The first 8 rows are patterns. Each new row is the sum of 2 different patterns, raised or lowered, with some noise. Before adding, each is slid sideways (what falls off one end comes back at the other) and multiplied by a number that may be negative. Names go in the order of the patterns.
Known rows, each followed by the names of its patterns:
-10, -10, 0, -1, 6, 10, -4, -28, -9, -13, -1, 14, -6, 7, 6, 0, 12, 5, 0, -4, -5, 18, 0, -1, 13, 6, -7, -5, -8, -8, 0, -1, 0, 0, 1, -11, 11, -1, -13 | Z_246
-3, 28, 0, 7, -4, -2, -27, 28, -9, -10, -4, 27, -2, -4, -2, -18, 28, -13, 8, 3, -8, -1, 24, 3, -7, 0, 6, 5, -5, 6, -10, 3, -10, 0, -5, -7, -14, 4, 2 | Z_787
3, -8, -10, 4, 13, -4, -1, -14, -5, -4, -3, 17, -1, 9, 3, -13, 3, 6, -1, 7, 12, -2, 3, 12, 4, 0, 3, 1, -6, -2, 5, -12, -1, 1, -16, 18, -23, 5, 3 | Z_250
-8, -16, 1, 15, 9, 14, -1, 6, 2, 0, -2, -8, 7, 4, 8, -3, -7, -4, -1, -3, -3, 9, -5, 2, 28, 3, 0, 0, -2, 3, 6, 7, 28, 14, 1, -3, -3, 4, 26 | Z_582
0, -8, 20, -12, -2, -3, -4, 28, -1, -15, -15, -6, 0, 1, 3, -1, -1, 3, 6, 4, -14, -4, -8, -2, -8, -6, 2, 1, 7, 3, 7, -6, -10, 8, -9, -5, -6, 14, -9 | Z_791
5, 3, 2, 8, -17, -5, 3, 10, -1, 2, 4, -9, 4, -1, -11, -6, 3, 7, -5, 26, 14, 21, -7, 2, -28, -3, 1, 2, -11, -5, 3, 1, 1, 1, -7, -8, 4, -2, 6 | Z_58
8, -10, 2, 2, -7, -1, 10, 11, -8, -21, 1, -7, 4, -2, -4, 11, 2, 1, -3, -1, -8, -10, 15, 10, 4, -17, -8, -3, 1, 17, -5, 12, -19, -7, -3, -1, 14, -6, -10 | Z_961
11, 1, -1, 3, -5, -2, 1, -3, 5, 6, 7, -27, 5, -6, -5, 3, -1, -6, -17, -3, -6, -12, -15, -1, -6, 5, -8, 1, -2, 0, -3, 12, -6, 3, 10, 4, 17, 5, 2 | Z_901

New rows. What belongs after each?
28, -4, 12, 7, 1, 12, 10, 19, 5, 9, 9, 11, 14, 16, 3, 1, -1, 4, 5, 17, -9, 17, -9, -9, -1, -10, 8, -1, -11, 8, -1, 4, 9, 2, 3, 13, 7, -5, -14 | Z_961 Z_901
17, 13, 10, -3, -7, -3, 9, 23, 13, 6, -5, 14, 16, 13, 0, -2, 1, 13, 6, 10, 16, 15, 15, 14, 10, 6, 24, 6, 30, 10, 12, 12, 11, 21, 8, -16, 13, 13, 21 | Z_250 Z_582
1, 1, -4, -2, -6, -12, -14, -1, -17, 4, -4, 1, -19, -5, -11, 4, -6, -10, -7, 1, 15, -8, -21, -11, -29, -16, -21, 2, -7, 15, -2, -3, -4, -5, -4, -12, -7, -10, -10 | Z_791 Z_58
16, 15, 1, -4, 7, -28, 2, 21, 5, 5, 5, -6, -12, -17, -9, -5, 7, 11, 1, -19, 22, 26, 1, 5, 0, -6, 24, -15, 29, 3, 7, 13, 9, 13, -3, -2, 18, 12, 23 | Z_250 Z_582
-2, 7, 2, 4, -6, 0, -17, -5, -2, -2, -14, -5, -4, -15, -5, -3, -8, -7, -3, -7, -4, -13, -8, -2, 2, -12, -8, -13, 5, 3, -4, -8, -12, -7, -4, -12, -7, -2, 1 | Z_582 Z_58
25, 23, 37, 30, 37, 21, 20, 4, 15, 22, 19, 12, 16, 22, 15, 21, 19, 10, 12, 15, 16, 22, 17, 20, 20, 22, 11, 16, 20, 26, 16, 17, 18, 25, 20, 21, 13, 14, 21 | Z_58 Z_901
-5, -5, 35, 2, -5, -7, -23, 42, -13, 5, 14, -2, -8, 15, -7, -15, -1, 2, 3, -6, 6, -22, 13, -11, -13, -17, -17, -14, 2, 7, 6, 21, -29, -4, -18, -4, -11, 18, -2 | Z_246 Z_787
-20, -12, -3, -15, -10, -5, -19, -14, -6, -14, -11, -9, -9, -37, -13, -16, -26, -13, -15, -29, -16, -32, -17, -21, -22, -21, -25, -9, -12, -16, -17, -24, -20, -10, -21, -2, -8, -7, -1 | Z_250 Z_901
-4, 2, -10, -3, -2, 4, 10, -2, -3, 3, -7, -1, 18, -5, 3, 10, 6, -2, -6, 12, -1, 8, 7, 8, 8, 5, -2, 5, 0, -2, -4, 11, -1, 6, -9, -9, -2, -8, 7 | Z_961 Z_901
-1, -1, -8, -8, -12, 3, 4, -6, -14, -9, -19, 0, -17, -4, -11, -3, -2, -16, -16, -8, -1, -2, 16, -4, 2, -6, -13, -18, 10, -32, -13, -7, 12, -4, -11, -11, -22, -10, -24 | Z_787 Z_582
-15, -18, -6, -14, -8, -11, -12, -9, -19, -12, -12, -11, -16, -5, 9, -4, -6, -10, -12, -7, -6, -6, 13, -7, -9, -4, -7, -2, 6, -14, -23, -14, 1, 10, 3, -3, -5, -17, -7 | Z_246 Z_582
-2, 21, -1, 9, 13, -3, 2, 1, 5, -11, 1, -14, 9, 10, 25, 5, 4, 2, 6, 5, 4, -6, 2, 3, -3, 21, -16, 7, 0, 2, -5, -6, 0, 23, 4, 0, -14, -1, -2 | Z_250 Z_58
-4, 7, 2, 16, -17, -1, 11, 5, -10, -2, -3, -2, 9, -18, 5, 3, -6, 7, 22, -11, -2, 4, -1, 0, 2, 8, 18, 17, -1, 3, -3, 6, 25, 1, -14, 0, 14, -8, 11 | Z_787 Z_582
2, 5, -5, -5, -3, -16, -5, -2, -8, -3, 14, -11, 5, 0, -3, -19, -9, 0, 10, 8, -10, 2, -14, -3, -5, -7, -15, -11, -4, -4, -5, -4, -11, -8, 1, -12, -3, -1, 0 | Z_246 Z_787
-9, -7, -21, -3, -10, -14, 9, -22, -2, 0, 2, -4, -18, -4, 9, -29, -8, -26, -8, -9, 10, -9, -2, 9, -1, -38, -3, 2, -6, 13, -14, 1, -9, 3, 2, -6, -20, -7, -8 | Z_787 Z_250
-12, -1, -10, -10, -11, 0, -1, -13, -3, -2, -15, -17, 1, -5, 0, 7, -6, -7, -4, -8, -12, 5, -16, -10, 3, 3, 2, -6, -1, -9, -15, 4, 18, 2, 13, -12, -6, -3, -13 | Z_246 Z_250
-10, -16, -5, -12, -3, 16, -11, -11, -6, -27, -18, -16, -5, -8, -16, -8, -19, -12, -12, -16, -2, -7, -3, -2, -15, -6, -3, -4, -17, -4, -9, 1, -1, -6, -6, -13, -5, -15, -20 | Z_250 Z_58
20, -8, 14, -18, -13, -9, -11, 8, -17, -9, 13, -21, 7, 1, -7, -17, 14, 6, -5, -43, 6, -9, 1, -2, -32, 7, 11, 9, -2, -5, -14, -17, 11, 6, -4, -27, -16, 5, -1 | Z_791 Z_961
25, 19, 22, 15, 4, 3, 30, 14, -4, 20, 32, 15, 14, -4, 4, 40, 15, 23, 15, 9, 12, 29, 18, 9, 10, 15, 25, 14, 23, 9, 21, 12, 13, 10, 6, 4, 13, 19, 18 | Z_787 Z_791
1, -2, 3, 1, -12, -6, 1, 5, 4, -3, 3, -3, 4, 8, -7, -4, 6, 5, -5, 19, 7, 12, -5, -2, -19, 0, 2, -14, -7, -9, -2, 1, -1, -3, -16, -9, -2, -9, -4 | Z_58 Z_901
20, -5, 21, 12, 17, -1, -20, 11, 29, 20, 14, 11, 1, 8, 8, 1, 1, 5, 11, 17, 30, 26, 26, 10, 14, -15, 6, 3, 6, -6, 9, 18, 2, 16, 13, 7, -10, 19, 7 | Z_791 Z_58
17, 22, 12, 15, 11, 14, 24, 15, 12, 29, 18, 19, 6, 11, 12, 26, 34, 11, 10, 23, 15, 28, 21, 17, 25, 19, 29, 18, 19, 21, 16, 26, 23, 18, 4, 14, 18, 20, 30 | Z_246 Z_961
-1, -14, -10, 0, 2, -11, -1, -3, -3, 0, -3, -11, -11, 2, 5, -1, 1, -4, -2, 1, -14, -6, -2, 2, -2, 1, 2, -13, -5, -5, -1, -2, -1, -1, -11, 10, -1, 13, -3 | Z_58 Z_961
13, 10, 15, 11, 12, 0, 23, -11, 8, -5, 20, 15, 42, 9, 8, 12, -4, 15, 3, 13, 12, 34, -6, 24, 16, 15, -16, 8, 12, 11, 20, 1, 26, 3, 0, 17, 10, -12, 15 | Z_787 Z_58
-27, 3, 18, 3, -24, -2, 1, -8, 5, -11, 19, -5, -21, -3, -4, -21, 12, -1, 10, -24, -12, 0, -7, 21, -11, -3, 6, -6, 7, 12, -13, -6, 11, -14, -9, -27, 3, -7, 25 | Z_787 Z_961
3, 7, 16, 26, 19, 11, -6, 19, 28, 15, 0, 11, 8, 22, -10, 17, 10, 14, 25, 8, 9, -4, 16, 17, 10, 5, 17, 13, 11, 14, 14, -11, 13, 13, 24, 13, 14, 18, 12 | Z_582 Z_901
-14, -1, -12, -31, -30, -8, -26, -28, -21, -14, -27, -27, -27, -4, -37, -31, -21, -23, 5, -3, -36, -30, -29, -21, -37, 2, -27, -29, -20, 3, -18, -37, -25, -40, -4, -36, -21, -16, -25 | Z_787 Z_791
-22, -14, -13, -9, -10, -15, -20, -16, -27, -22, -17, -9, -12, -11, -27, -6, -3, -11, -20, -10, -19, -9, -9, -10, -3, -8, -6, -9, -12, -15, -8, -9, -9, -9, -10, -6, -12, -4, -22 | Z_582 Z_901
-5, 2, -18, 0, -9, -2, 2, 8, -30, -4, 10, 0, -10, 1, 1, -1, 18, -21, 8, -8, -5, 4, 2, -17, -5, 5, -5, -8, -6, 1, -10, 14, -2, 5, -7, 3, 4, 7, 0 | Z_787 Z_58
-31, -19, -19, -34, -17, -13, -18, -33, -46, -21, -28, -13, -19, -27, -25, -25, -28, -24, -14, -33, -28, -4, -13, -11, -35, -29, -26, -24, 5, -26, -10, -32, -25, -28, -25, -12, -31, -31, -13 | Z_246 Z_961
-8, -17, 4, 5, -3, -23, -25, -9, -9, 0, -21, 5, -25, -6, -13, -4, 5, -9, -16, 12, -17, -1, 5, -7, 8, 7, 6, -3, -21, -5, -7, -5, -8, -7, 2, 1, 1, -1, -27 | Z_961 Z_901
21, 1, 22, 16, 20, 51, 26, 14, 18, 10, 10, 40, 10, -5, 16, 30, 23, 28, 24, 26, 15, 30, 18, 12, 38, 5, 46, 12, 11, 13, 25, 25, 13, 14, 19, 22, 52, 25, 23 | Z_250 Z_582
-6, -6, 9, -1, -3, -1, -14, -5, -14, -2, -18, -8, -9, -3, -2, -6, -7, -8, -11, 0, 5, -10, -5, 5, -15, -22, 6, 7, -22, -9, 10, -10, 18, -7, -30, 0, -18, 1, -1 | Z_787 Z_791
-20, -13, -12, -14, -17, -26, -9, -22, -6, -4, -13, -16, -16, -21, 3, -24, -10, -19, -12, -6, -17, -29, -20, -10, 6, -13, -9, -17, -24, -13, -27, -19, -9, -15, -18, -9, -13, -32, -22 | Z_250 Z_961
2, -5, 2, 8, -4, -27, -19, -13, -6, 4, -15, 4, 1, 1, 4, 4, -2, -5, -7, 21, -4, 0, 16, 7, 4, -2, -5, -1, 0, -2, 1, -4, -2, -9, 7, 2, -8, -5, -25 | Z_246 Z_901
-9, 1, -1, 1, 10, -1, -1, 8, -2, -6, -6, 22, -8, 3, 6, -10, -1, 4, 4, 11, -9, 11, 13, 2, -1, -11, 7, 5, -1, -1, -7, -13, 2, -5, 0, -5, -10, -3, -10 | Z_250 Z_901
6, 4, 8, 37, 13, 25, 17, 4, 18, 18, 11, 16, 23, 7, 19, 30, 12, 17, 18, 17, 1, 15, 17, 5, 1, 18, -2, 31, -8, 3, 15, 24, 12, 6, 16, 24, 7, 12, -1 | Z_250 Z_791
-10, -11, -18, -20, -22, -26, -16, -20, -24, -20, -32, -1, -21, -17, -22, -12, -13, -25, -28, -26, -24, -21, -15, -13, -27, -21, -17, -22, -34, -9, -23, -18, -37, -16, -26, -19, -19, -48, -22 | Z_250 Z_791
19, 23, 2, 45, 15, 9, 20, 43, 19, 16, 20, 0, 47, 8, 23, 22, 7, 17, 41, 18, 14, 21, 24, 26, 17, 25, 12, 22, 9, 18, 27, 12, 11, 26, 22, 18, 46, 27, 27 | Z_787 Z_901
-27, -32, -48, -31, -13, -21, -20, -42, -25, -32, -37, -41, -36, -27, -21, -28, -31, -36, -32, -32, -21, -36, -19, -25, -23, 10, -22, -27, -20, -29, -26, -22, -26, -5, -15, -30, -27, -26, -20 | Z_582 Z_901
9, 14, 21, 13, 15, 23, 10, 12, 18, 10, 9, 12, 9, 10, 13, 16, -8, 13, 8, 1, 21, -1, 10, 4, 11, 4, 1, 6, 17, 5, 13, 0, 8, 8, 10, 18, 16, 12, 13 | Z_250 Z_901
14, 10, 25, 9, 2, -2, -3, 9, 23, -6, -8, 5, 13, 6, 16, -10, 0, -6, 6, -1, 6, 10, 5, 7, 4, -2, -3, 0, -1, -1, 12, 0, 2, 27, 2, -1, 0, -1, 1 | Z_582 Z_58
-2, 25, 6, -6, -3, 8, 5, -7, 5, 0, 6, 16, 10, 14, -2, 4, 6, 8, 1, 0, 7, 17, 12, 9, 19, 4, -5, 11, -5, -2, 2, 18, -1, 7, 1, 18, 3, 5, -2 | Z_246 Z_791
25, 1, 7, 21, 25, 4, 16, 20, 7, 20, 14, 2, 7, 7, 17, 11, 41, 31, 35, -1, 21, -4, 11, 11, 14, 0, 11, 15, 17, 16, 18, 12, 5, 18, 11, 23, 23, 20, 18 | Z_582 Z_58
11, 9, 28, 10, 17, 10, 14, 11, 1, 11, 4, 9, 0, 9, 14, 0, 14, 11, 17, -7, 16, 24, 15, -8, 18, 8, 12, 14, -11, 24, 28, 20, 12, 5, 9, 20, 3, 0, 6 | Z_582 Z_791
10, 2, 7, 2, 21, 2, 6, 7, 3, 21, 4, 11, -3, 7, 11, 7, 10, 10, 16, 10, 14, 15, 8, 7, 6, 4, 7, 4, 10, 8, 13, 4, 14, 3, -3, 9, -5, 2, 5 | Z_791 Z_901
6, 0, -1, 8, -1, -1, -3, -2, -8, -6, 10, 8, 15, -13, -7, -3, -1, 15, -2, 13, -6, 0, -2, -2, 10, -3, 2, 4, -15, 3, 8, -2, 5, 8, 12, -6, -18, -1, -9 | Z_582 Z_961
-8, -8, -5, 2, -11, -19, -8, -2, 7, 4, -5, -25, 2, 22, -3, -14, 0, -10, -5, -9, -7, -7, 0, 5, -7, -5, -7, -6, 10, 1, -9, -6, -5, -9, 2, 0, -17, -6, -18 | Z_246 Z_582
-5, 16, 3, 15, -5, 2, 9, 8, 15, 8, -7, 16, 9, 13, 7, 5, 20, 10, 19, -2, 9, 12, 8, 31, 18, 13, -11, -7, 9, 32, 32, 15, 20, -21, 7, 0, 3, 23, -7 | Z_246 Z_961
-3, -18, -12, -5, -8, 4, -5, -9, 9, -7, 4, -5, -14, 2, 0, 2, -11, -8, -8, -6, -4, 9, -12, 5, -2, -4, 14, -3, -18, -19, 5, 6, 1, -12, -8, -6, 0, 14, -3 | Z_791 Z_961
-4, -6, -14, -10, -14, -13, -9, -12, -4, -6, -4, -5, -1, -18, -14, -3, -7, -10, -9, 0, -16, -5, -11, -5, -15, -7, -5, -12, 15, -1, -5, -16, -9, -21, -9, -6, -7, -14, -10 | Z_791 Z_58
-8, 3, 8, -13, 1, -12, -14, 4, -7, 15, -8, -5, 8, 3, -5, -4, -6, -32, 3, -3, -4, -17, 25, -35, 8, 5, -3, -22, 0, 1, -3, 14, -36, 2, -1, 0, 6, -15, -32 | Z_787 Z_961
23, 31, 28, 25, 23, 11, 25, 18, 22, 17, 11, 17, 6, 21, 18, 11, 19, 32, -1, 20, 27, 23, 11, 24, 21, 20, 27, 5, 24, 21, 11, 23, 26, 13, 24, 22, 19, 13, 11 | Z_246 Z_787
5, 4, 5, -3, -1, -3, -7, 0, -8, 2, 4, 0, 14, -2, -31, -11, -8, 7, 12, 15, 19, 24, -4, 14, -14, 0, -1, -1, 10, -2, 3, 15, 7, -4, -8, -11, -3, 0, 6 | Z_246 Z_58
-11, -12, -27, 17, -13, -15, -4, 10, -13, -13, -14, -23, 8, -16, -5, -7, -13, -15, 11, -7, -19, -14, -10, -6, -11, -2, -9, -8, -28, -13, -18, -13, -8, -10, -3, -7, 8, -3, -1 | Z_246 Z_787
